The rows of a group lie close to one hidden flat surface of 11 dimensions, which passes through zero. Surfaces can cross.
In the rows, 128 means zero.
Known rows, each followed by its group:
[ 86 105  80  90 127 138  79 114 132 165 126  99 121 140 150 143  92 141
 119 115  32  95  64 123 146]
(1)
[142 108 156 110 132 152 126 138 109 164 130 129 104  77  63 137  79 130
 118 114 147 149 137 122  70]
(1)
[152 132  65 132 123 128  98 143 118 146  89 157 114 164 136 115 127 115
 166 138 115 136  88 124 134]
(2)
[123 138 158  89 139 148 175 139  74 122 124 134 133 116 130 128 186  73
  66  85 104 133 133 119 140]
(4)
[162 185 138 133 171 131 119 110 141  88 119 147 124 156 127 145 164 107
 148 139  98 167 175 137 130]
(0)
[135 124  95 130 136 122 113 149 106 139 123 112 158 130 117 106 116 138
 149 123 114 139 118 126 121]
(1)
[123 118 163 131 121 108 161 144 136 104 128 169 156 107  89 128  98 128
 154 101 112 203 157 133 117]
(4)
[123 112 129 125 114 111 122  87 116 137 113 181  88 113 127 133 158 118
  94 101 139 140 101 130 121]
(0)
[119 151 124 118 163 129 144 121  99 111 146  94 150 140 156 127 160 112
  93 140 117 108 147 117 137]
(2)
[124 121 147  95 160 141 100 132 115 110 126 143 148 138 123 154 139  73
  73 123 128 132 147 115 105]
(3)
[155 157  75 112 194 132  62 193  72 124 113 137 180 152 109 114 155  86
 128  91 123 145 144 116 112]
(2)
[129 135 100 137 160  87 134 145 113 115 132 125 156 139 130 123 106 129
 120 109 159 176 151 121 109]
(4)
[105 190 120 109 158 121 193 114  62 167 141  80  72 116 154 141 133 116
 101 142 103 123 143 122 127]
(2)
[ 53 133 124 117 173 103 159 171 119 121 184 136 148 109 128 141  80 140
 141 132 141 101 163 128 118]
(3)
[130 135 125 139 138 122  68 111 154 120 138 105 135 164 145 152 138 125
  96 121 132 112 141 136 131]
(3)
[126 100 135 158 102 138 146  91 138 115 151 129 111 109 100 111 138 164
 135 128 160 121 121 154 116]
(2)
[ 87 143 132 141 121  89  89  80  90 172 145 102 129 114 129 119 141 145
 109 158 110  85 131 145 125]
(4)
[180 143 151 154 140 140 129 154 131 121 123 125 146  89  98  78 194 170
 161  97 169 118 154 141 138]
(4)
[106  99 122 126 109 119 123 125 106 142 135 144 130 107 133 117 135 130
  91 100 154 110  97 115 125]
(0)
[112  99 118 139 125 112  52  89 136 129 138 186 100 136 137 175  74  93
  87 152 172 117 105  91  76]
(1)
[149 192  90 166 170 123 168 102  97  75 138 189  89 123 152 106 175 141
 196 114  95 165 129  99 151]
(0)
[126 141 150 130 128 123 127 131 120 123 129 149 142 117 101 125 145 123
 145 114 108 147 147 140 133]
(4)
[138 119 131 148  61 133 124 181 198 169 109 112 103 147 110 139  87 166
 176  94 145 132 115 166 168]
(3)
[133 128  90 110 141 107 159 164 144 123 100 133 133 170 179 130 124 110
 115 158 171 132 125 124 141]
(0)
[160 141 121 150  91  65  70 141 207 173  73 111 120 175 177 155  88 148
 139 169 178 139 145 139 149]
(0)
[ 88 120 111 148 126 102  69  74  97 125 153 171 114 123 140 149 128 114
  89  94 114 118  92 101 115]
(1)
[133 143 138 138 145 137 144 155  95 104 144 131 173 116 100 100 154 120
 160 130 120 137 156 127 127]
(2)
[118 141 157  95 149 172 171 124 152 104 135 126  93 159 129 160 158  92
 104 150 112 107 149 159 140]
(1)
[123 119  89 144 139 134 130 135 118 127 154  99 111 141 117 140  82 138
 114 113 164 136 124 126 103]
(1)
[151 131 110 140 125 155 195 175 107  81 138  96 162 177 129 117 129  97
 126 136 168 160 149 126 132]
(1)
[143 143  60 156 167  98  62 134 118 132 132 148 139 131 130 113  86 158
 191 172 147 120 124 106  95]
(1)
[119 144 117 136 112 136 123 111 162 128 133  91 113 148 181 133 123 154
 159 159  79  85 106 117 171]
(3)
[126 128 118 132 134 134 126 138  96 133 134 135 132 130  88 123 135 113
 124 113 137 141 136 150 108]
(2)
[156 105 121 113 106 132 107 154 120 143  84 132 144 165 116 113 182  93
  81 107 174 132 117 162 134]
(3)
[ 68 142 107 111 175 156 148  96  44 145 188 101 114  77 126  96 162 148
 130 151  73  33 100 117 124]
(3)
[108  92 111 119 108 109  84 121 144 168 117  92 136 156 135 112 149 146
  85 156 169  67 108 173 134]
(3)
[133  78 182 113 117 112 122 189 183 111 116 155 174 104 140 133 108 124
  90 115 230 125 155 106 116]
(0)
[140 131 127 113 141 115 107 126 129 148 104 151  99 126 131 142 144 114
  91 113 159 128 128 132 117]
(4)
[111 143 170 123 101 138 139 108 100 101 127 178 127 110 166 142 165  79
 106  89  70 135 101  70 167]
(1)
[116 161 132 125 119 141 162 164 130 153 127 133  80 120 123 155 102 126
 157  65  89 151 122 125 159]
(3)
[119 162 113 130 125 138 156 118  81 148 128 132 104 106 136 114 127 125
 172 146  67 125 106 103 142]
(2)
[119 119 131 126 135 157 159 111 110 103 157 104 139 113 117 117 127 135
 132 142 104 117 123 121 118]
(1)
[114 125 168 128 116 134 173 122 160  89 141 148 116 146 127 157 137 104
 100 114 143 147 155 146 139]
(2)
[ 89 162 103 129 157 159 126 119  78 125 175 140  84 116 108 165  96 111
 139  59  44 144 105  97 124]
(2)
[175 127 164 148 130 110 100 123 120 111  95 206 153  74 101  79 202 139
 155  98 156 153 136 115 123]
(2)
[181 121 126 120 155 159 120 172 144  98 112 135 141 136  95 120 156 120
 121  69 167 157 144 135 115]
(4)
[141 127 100 123 144 145 133 144  94 113 127 124 165 148 102 107 138 105
 143 143 112 145 132 134 115]
(1)
[131 128  85 163 169 125  89  98 141  95 165 132  97 133 126 139 137 164
 103  62 173 127 111 126 111]
(2)
[101 117 127 162 108 121 110 107 122 116 165 131 132 137 109 137 121 132
 110  98 147 123 123 139 124]
(0)
[134 127 126  93 161 129  94 137 127 123 113 112 163 138 164 120 152 107
 103 180 130  82 130 111 122]
(3)
[133 153 144 145 142  95 144 112 108 114 126 149 144 111 141  93 205 140
 121 119 154 122 148 133 146]
(4)
[138 137  98 116 151 105 106 132 128 139 107 115 127 170 139 136 137 111
 100 138 156 137 140 147 122]
(0)
[135 121 123  91 129 113 191 167 155 129  83 157 112 138 199 126 122 111
 118 161 163 135 120  97 150]
(0)
[156  81 144 151  91 204 106 139 179  78 156 102 173 133  71 121 104 147
 186 124  92 121 119 143 131]
(4)
[168 132 103 123 106  80 160  69 135 148  65 133  80 157 178 132 137 120
  89 143 131 201 106 124 131]
(3)
[194 144 128  76 154 185  97 210 173 125  72 158 116 155 120 158 122  79
 153  94 106 159 133 115 135]
(4)
[156 152 135 123 135 117 127 159 103 130 100 139 163 103 135  99 151 126
 157 120 107 152 138  96 139]
(1)
[182 129 108 131 140 115 128 108 119 142 102 129 110 100 110 115  95 149
 150 155 154 180 132 112  80]
(3)
[167 117 193  89 141 140 103 139 115 168  98 112 138  50 102 116 156 136
  78  83 143 127 143 105 104]
(4)
[112  59 125 166  56 151  71 127 139 122 136 201 118 114  89 128 117 124
 132  46 146 117  54 119 130]
(0)
[132 131 131 175 129 108 146 122 134 111 152 137 134 104 102 107 121 177
 175 122 164 140 149 141 119]
(2)
[ 92  96 157 137  95 125 118 135 134 130 155 112 150 124 120 142 102 121
  91 111 156 105 126 127 123]
(0)
[145 122 188 113  80 133 166 100 142 132  96 146 118  93 147 123 149 124
 127 121  85 149 112 104 156]
(3)
[148 121  82 162 121 145  93 146 169 138 130 117 104 166 111 127 107 158
 179 145 161 101 114 162 128]
(4)
[138 139 164  89 139 122 125 117  94 178 100 119 108  70 125 121 142 129
 106 118 100 126 130 111 116]
(0)

New rows. What belongs after each?
[115 121 151 143 102  79 150 121 145 121 117 137 158 121 162 101 163 147
 123 137 158 125 137 137 162]
(3)
[ 97 105 162 165  94  93 190 134 116 105 149 172 163  92  95  89 151 152
 147 100 182 151 148 149 134]
(3)
[116 159 132 126 153  96  99 143 178 135 137 106 120 116 191 171  64 165
 142 106 102 135 138  78 146]
(2)
[164  93 158 126  92 156 117 140 171 165 109 124 111  75  76 130  43 168
 190 160 128 144 124 123  90]
(3)
[135 130 132 104  81  53 138 131 191 198  56 113  93 154 194 149 116 144
  86 121 151 156 117 149 174]
(3)
[132 145 149 152 121 167 166 127  88  87 154 173 130  97  87 121 129 107
 179 125  97 155 138 109 116]
(1)
[116 141  68 130 169 140  85 162 103 154 160 101 110 140  86 154  65 136
 135  71 124 141 123 131  94]
(2)
[131 144  93 125 168 133  86 134  94 129 135 118 129 161 120 132 163 106
  92 110 142 106 128 140 115]
(3)
[ 88 209 142 156 130 119 116  95  96 167 176  75  73 149 108 197  83 111
 115  93  61 146 164 146 130]
(0)
[113  85 124 158  89 143 163 128 124 108 149 152 133 140  69 119 115 122
 142 112 158 151 119 169 114]
(3)
[139 125 132 146 129 144  98 101 142 117 151 124 115 126 101 154  94 135
 138 116 118 143 130 125 105]
(3)
[149 123 110 132 125 171 157 134  84 113 133 124 145 122  95  84 170 122
 159 152 123 110 113 139 121]
(2)
[117 100 171 142  78 138 134 105 141 123 127 165 135 106  91 119 131 128
 160 142 104 129 122 149 130]
(1)
[133  77 155 150 120 137  53  38 182  83 139 159 123 131 129 136 171 141
  85 143 156  88 109 138 113]
(4)
[103 145 149 133 117 130 160 142 136 114 144 143 112 131 130 156 110 114
 138  88  98 154 136 121 148]
(3)
[157 151 149  77 122 181 181 197 151 133  80 142 124 148 113 133 138  89
 186 142  64 148 143 145 161]
(1)
[104 151 135 129 133  77  66  92 177 186 107 153  77 113 127 132 157 185
 161 121  97  89 126 189 158]
(1)
[112 122 112 142 116 119 133 114 153 128 134 115 133 144 129 112 137 163
 163 144 104 111 123 166 154]
(1)
[120  82 172 154  88 126 122  78  85 122 147 129 193  62  72  59 178 159
 145 171 123  96 126 148 109]
(2)
[118 157  92 131 158 126 144 143 147 117 140 112  80 189 169 173 129 103
  76  96 175 123 138 141 141]
(1)
[154 130 118 145 121 127  91  89 124 144 118 109 106 126 117 121 144 146
 113 120 137 130 116 139 117]
(3)
[111 102 139  82 142 170 175 117 118 135 154  38 131 102 142 127 113 144
  77 121  83  97 107 112 127]
(1)
[129 113 147 158 121 171 122 146  79 106 165 145 157 102  46  92 184 124
 139  75 150 102 131 156 116]
(3)
[149 129 143 127 130 160 139 127 141 112 137 111 131  89 148 117 114 154
 159 136 104 112 116  80 132]
(4)
[141 147 101 169 174 101  53  90 144 106 146 159 114 126 120 139 127 160
 149 120 148 137 144 125 100]
(4)
[134 119 164 134 118 144 114  89 132 137 138 114 126  78 119 118 126 158
 142 143  98 100 120 113 122]
(3)
[153 188 111 133 139 139 136 203 157 115 113 138 120 169 165 164  93 100
 182 113 113 158 151  95 162]
(0)
[138 132 144 139 118 141 162 140 131 129 139 122 118 109  88 121 119 146
 155 117 141 144 145 149 122]
(1)
[144 131 141 123 126 144 109 128 148 110 113 139 139 145 135 132 141 110
 134 138 109 130 130 125 139]
(0)
[133 128  89 108 150  93 100 174  86 184 105 109 141 114 147 101 137 135
  81  96 184 114 113 111 114]
(0)
[120 115 107 113 134 139 121 148  80 141 124 147 118 158  83 138 162  76
  62  66 157 146 121 170 107]
(3)
[126 126 205 125  81 120 205  99 162  96 107 146 139 117 174 114 176 118
 121 194 131 120 151 128 173]
(2)
[146 150 117  90 120 142 159 148 129 177  82 124  66 131 161 147 111 106
 127 139 104 133 110 109 142]
(2)
[104 152 110 131 147 126 157 130  89 122 145 138 116 131 127 126 157 112
 112  91 116 134 128 133 138]
(3)
[195 121 150 130  89 101 122  79 184 163  69 118  92  98 156 129  74 174
 159 170 121 188 118  97 118]
(3)
[142 110 116  81 123 181 178 166 125 115 104 144 128 141 137 130  96  79
 158 181  85 138 108 103 125]
(3)
[130 149 162 141  96 128  95  78 140 153 117 113 101 125 117 148 120 133
 145 141  62 131 129 140 136]
(0)
[113 118 141 157 118 141 126  97 139  69 163 146 156 140 114 126 136 128
 155 128  98 140 129 134 134]
(4)
[139 143  58 131 134 122 160 117  94 146 118 120  78 162 125 122 128 127
 129 120 127 158  99 143 123]
(3)
[159 108 115 142 126 139  89  91 175 101 125 104 150 149 152 127  98 145
 153 208 126 117 123 111 113]
(3)
[116 165 137 138 159 120 135  69 110 101 157 122 116 102 163 135 134 141
 134 138  75 126 134  87 131]
(3)
[141 130  75 180 164 129  65 117 137  96 173  90 162 150 108 121  87 169
 171 129 132 132 133 125 103]
(4)
[131 106 131 164 113 120 139 121 166  83 147 142 154 146 113 115 137 145
 138 141 178 132 146 158 134]
(2)
[135 116 149  69 148 147 128 140 106 144  97 138 138 114 138 127 149  81
  78 146 120 117 124 110 113]
(3)
[118 122 130 128  94 139 141 160 135 141 122 146 113 114 148 133 102 123
 149 106 122 124  99  96 155]
(0)
[ 79 167 134 114 144 106 104 109  61 175 145 102 134 108 129 142 110 116
 122 136  49 116 137 116 121]
(4)
[ 97  85 182 148 118 145 129  91 213  61 185 140 116 128 124 179 110 144
  77  66 155 131 137 140 129]
(2)
[215 114 152 141  94 166  97  93 130 145  87 131 103  88  69 114 129 143
 152 125 125 173 112 115  94]
(3)
[125 139 135 145 153  86  64 101  83 170 133 169 103  68  75 127 132 144
 113  74 153 145 141 132  81]
(1)
[143 121 139 109 163 121 126  97  83 115 122 147 149  92 126 104 156 113
  97 158 140 137 140 104  85]
(3)
[143 119 128 129  81 104 161 142 165 146  87 123 127 135 172 105 131 148
 154 160 134 134 112 129 167]
(3)
[131 145 132 151 136 101 106 111 148 115 119 164 124 139 127 120 157 139
 160 163 149 115 146 149 134]
(1)
[101 184 133 144 205  81 127 132  78 125 167 145 124  79 122 136 129 148
 120  69 141 155 172 105 104]
(3)
[121 102 168 122 129 126 112 133 109 116 141 116 185  81 132  99 160 144
  99 117 145  92 131 101 129]
(0)
[114 102 161 141  83 131 139 101 166 119 131 141 120 131 127 130 130 140
 131 144 132 116 121 154 145]
(1)
[ 78 145 162 150 112 102 109 137 165 129 160 125 134 140 138 161 130 141
 111  67 133 113 148 150 169]
(3)
[139 107 129 124  94 162 154 183 181 121 113 130 139 144 120 136  75 133
 193 153 116 136 126 130 145]
(2)
[131 151 130 118 167 124 206 114 137  89 138 134 108 134 139 130 132 130
 140 176 141 155 172 146 117]
(0)
[114 138 129 121 131 112 148 121 140  78 110 178 145 176 165 142 166  78
 118 143 108 151 134 128 158]
(4)
[143 140 168 121 127 128 107 160 121 138 111 147 163 114  66 116 156 119
 154  97 106 153 165 162 130]
(4)
[130 120 184 108 126 154 164  86 127 100 128 149  98 105 133 137 191 101
  68 105 131 124 125 123 137]
(2)
[132 123 145 121 122 113 154 156 138 125 107 141 155 113 139 109 135 130
 140 146 148 135 138 119 138]
(3)
[123  29 152 116  92 130 166 143 151  94 143  96 204 137  78 128  60 125
  75  98 165 200 137 145  88]
(4)
[111 150 133 109 191 141 144 115  75  80 163 152 144 102 124 136 139  96
 114 129  94 144 149  86  97]
(3)
[140 141 104 151 138 139 121 146 127 120 145  95 157 131 117 104 115 160
 187 144 111 117 135 129 133]
(0)
[140 129 113 137 120 126 129 154 103 130 121 131 145 123 119 122 107 123
 143  99 126 158 120 104 125]
(1)
[122 135 166 125 148 114 117 118 137 128 143 100 150  78 145 125 122 161
 124 125 118 113 142  99 128]
(2)
[127 141 186 159  95 115 118 128 133 163 134 207  41  79  74 181  86 115
 109  47 197 174 144 122  95]
(1)
[ 76 131 121 142 121 118 158 100 118  86 161 135 142 167 165 130 170 107
  99 125 110 107 120 137 167]
(3)
[149 136 109 141 160 112  80 132 140 125 137 113 149 121 130 135  77 153
 153 130 125 152 142 101  99]
(4)
[106  99 131 104 144 169 176 125 103 102 157 121 138 120  98 123 134 111
 111 136 114 118 126 140 110]
(0)
[132 104  77 180  90  45  30 115 129 120 101 187 186 183 160 116 134 107
 112 139 190 146 103 116 129]
(1)
[108 165 148 129  99 134 192 165 123 156 120 169  88  95 105 133  76 134
 225 126  63 161 132 127 145]
(4)
